There are 7 hidden switches. A switch that is on adds its own fixed numbers to the row, and there is some noise. The rows also spread widely along 5 directions, which tell nothing about the answers.
(in the rows, 128 means zero)
Known rows, each followed by its switches (1 for on, 0 for off):
[163 128  75 120 115 140 142 113  75 150 121 134 132 166 109 129 148 123
 148  93  94 130 142 128 106] : 1 1 0 1 0 0 0
[171 141  93 133 103 113 154 107 144 144 128  91 125 146 119 138  96 108
 110 106  99 155 170 126  95] : 0 0 0 1 1 0 0
[166 117  83 119 139  93 139 117  92  97 150 158 127 209 176 166  78 129
  68 131 117 173 142  95 131] : 0 0 1 0 1 1 1
[148 172 114 132  67 117 177 102 143 154 189  74 109 133  59 114 139 102
 127  63  95  99 199 138  83] : 0 0 1 1 1 0 0
[124 132 140 153 103 139 138 141  86 126 146 133 122 152 142 109 144 126
 117 109 156 122 147 112  96] : 1 0 1 0 1 1 0
[147 113 118 110 122 148 135 120  79  90 129 171 165 176 146 152 158  82
 126  99 131 124 126 107 117] : 1 1 1 1 0 0 0
[138 131 107 123 130 116 139 135 116 122 170 110 133 157 123 133 112 128
 110  72  91 120 147  96 132] : 0 1 1 0 0 0 1
[147 132 107 119 125 112 188 105  88 138 159 147 134 145 126 128 185 148
 171 106 126 134 134 124 107] : 0 0 0 0 0 0 1
[150 147 141 125 102 138 186  99  90  87 146 139 170 126 124 146 145  62
 121  79 124 108 161 107 107] : 0 1 1 1 1 1 0
[148 145  64 129 128 141 123 114  78 140 149 138 109 224 110 161 119 123
 114 106  84 137 132  99 139] : 1 1 0 1 0 1 1
[122 142 104 145  80 145 122 106 154 149 186 108  64 195  68 150 108  94
  85 100 101 120 185 138 117] : 1 0 0 1 1 0 0
[153 104  91 132 139 140 112 143  86 121 110 146 139 164 159 126 106 133
  95  97 120 156 138 108 117] : 1 1 0 0 1 0 0
[144 147 105 154  89 134 132 132 157 148 135  76 106 157 107 138  99 101
  91 105 119 146 175 117  99] : 1 0 0 1 1 0 0
[150 124 125 139 106  94 171 116 125 112 170 121 126 134 121 149  86 106
  71 100 113 139 187 119 114] : 0 0 1 0 1 1 0
[157 153  96 118 111 129 159 101  85 105 148 124 145 184 130 161 114  79
  92  76  93 134 167  80 118] : 1 1 1 1 1 1 1
[144 139  81 145 131 137  77 164 111 128 109 132 114 252 190 145 104 129
 102 146 153 156  93  83 123] : 1 0 1 1 0 1 1
[138 107  78 150 131 139  74 167 114 153 104 130  98 211 172 104 106 165
  96 132 150 164 113 117 104] : 1 0 0 0 1 0 0

New rows. What belongs after each?
[116 137 129 154 115 176 113 138  98 133 143 138 115 175 117 141 148  96
 131 101 141 109 113 121 137] : 1 1 0 1 0 1 0
[149 122 140 127 112 108 172 126 115 104 140 125 171 105 161 113 139 108
 121  97 147 137 159 111  92] : 0 0 1 0 1 0 0
[160 130 101 115 123  93 177  96 114 119 168 133 128 155 132 157 116 128
 104 104 105 164 167 111 112] : 0 0 0 0 1 0 1
[161 136  79 133 120 106 158  99 111 132 149 137 108 204 117 187 107 106
 101 136  98 162 160 109 128] : 1 0 0 1 0 1 1
[121 165 124 142 112 149 152 111 122 124 193 111 102 176  82 164 126  91
 127  88 101 102 139 110 152] : 0 1 0 1 0 1 1
[127 144 132 135 110 118 180  95 105 107 192 148 112 165 118 155 139 112
 108 112 129 133 156 117 128] : 0 0 0 0 1 1 1
[178  99  76 112 157  97 152  99  77  94 129 165 153 180 167 195  60 108
  41 112  84 196 174  78 142] : 1 1 0 0 1 1 1
[189 145  71 118 111  94 158 117 134 133 106  81 153 166 163 139  82  99
  90 101  95 177 181  77  88] : 1 0 1 1 1 0 1
[140 183 116 146  98 122 193 114 133 150 138  66 138 126 116 136 116  85
 119  96 116 143 180  89  93] : 1 0 0 1 1 1 1
[142 112 110 141 123 126  97 139 103 107 155 156 102 213 160 146  92 137
  78 129 141 145 127 118 128] : 0 0 1 0 1 1 0
[183 148 113 128 105 101 197 103 108 118 106 109 176 114 150 137 115  92
 123 105 129 149 169 104  79] : 0 0 1 1 1 1 0
[155 125 115 112 136 119 165 115  80  92 139 149 172 146 171 130 135 113
 119  75 117 137 131  85 111] : 0 1 1 0 1 0 1
[155  96 103 126 117  94 141 134 121 119 139 136 146 150 149 149 101 115
  81 123 117 163 173 107 117] : 1 0 1 0 0 0 0
[150 166 100 134 108 113 187  95 114 142 171 117 118 163  93 157 144 107
 149 120 107 133 144 120 114] : 0 0 0 1 0 1 1
[156 102 134 147 139  97 122 149 166  89 106 115 147 146 204 170  29  88
  28 139 149 181 151  89 134] : 0 0 1 0 1 1 0
[175 102  95 108 134 125 134 101  71  67 117 182 160 201 172 193  84  68
  50 117 113 167 155  87 127] : 1 1 1 1 1 1 0
[170 117  92 103 128 108 179  81 113 104 157 136 151 164 112 203  94  69
  82 101  72 159 184  89 142] : 1 1 0 1 0 0 1
[160 143  92 131 101 125 140 103 117 145 142 120 105 178 112 128 138 125
 134 109 118 139 146 138  85] : 0 0 0 1 1 0 0
[146 138 141 125 114 145 143 131 129  92 125 110 166 133 162 135 113  67
 103  71 134 123 143 100 108] : 0 1 1 1 1 0 0
[157 100 116 124 127 117 152 137  99 100 111 136 180 124 167 138 100  93
  72  84 113 150 172  85 111] : 1 1 1 0 1 0 0
[159 116  81 134 117 115 124 124 108 127 160 123 114 181 115 146  48 129
  47  83  70 139 179 114 133] : 0 1 1 0 1 1 0
[197 136  85 126 134 118 178 100  87 125 101 128 169 141 138 153  93 101
 108 101  83 163 165 113 106] : 0 1 0 1 1 1 0
[165 152 129 140 106 117 191 106 117 135 122 106 153 114 130 139 130  91
 132 112 134 146 155 122  92] : 0 0 0 1 1 1 0
[164 127 111 125 109 130 161 110 100 124 108 138 150 150 152 133 160  99
 134 119 139 156 149 122  86] : 1 0 0 1 1 0 0
[119 144 132 141 113 147 122 129 141 125 149 121 123 189 143 150 149  91
 130 125 156 131 117 104 127] : 1 0 0 1 0 0 1
[133 131 153 151 104 117 175 126 124 116 150 111 153 105 139 139 110  82
  79 104 145 135 188  98 105] : 1 0 1 0 1 1 0
[116 167 126 157  65 155 114 145 155 153 157  65 102 158 104 100 125  98
 116  83 135 101 167 117  86] : 1 0 1 1 1 0 0
[139 141 122 157 114 137 115 157 123 134 112 116 133 178 162 122 123 118
 134 129 161 126  98 114 104] : 0 0 1 1 0 1 0
[172 133  66 127 134 104 157 132  80 128 116 111 162 156 162 130  73 126
  78  81  84 164 172  75 109] : 1 1 1 0 1 1 1
[133 157 124 165  91 127 172 129 152 164 138  65 125 115  90 145 111  89
 121 112 113 128 180 124 109] : 1 0 0 1 0 1 0
[133 157 122 123 107 141 159  97  99  92 167 135 143 177 120 167 121  64
  87  79 108 117 168  81 124] : 1 1 1 1 1 1 1
[155 154  97 140 130 135 146 128 129 125 104  83 149 154 157 152  72  80
  79  96 105 157 152  71 122] : 1 1 0 1 1 1 1
[167 134 111 126 115 130 174  93  91 109 149 139 139 153 112 168 106  81
 105  93  98 134 166 116 120] : 0 1 0 1 1 1 0
[137 158 102 136  90 137 163  97 104 137 173 120  96 198  95 152 132 107
 110 111 112 133 166 113 112] : 1 0 0 1 1 1 1
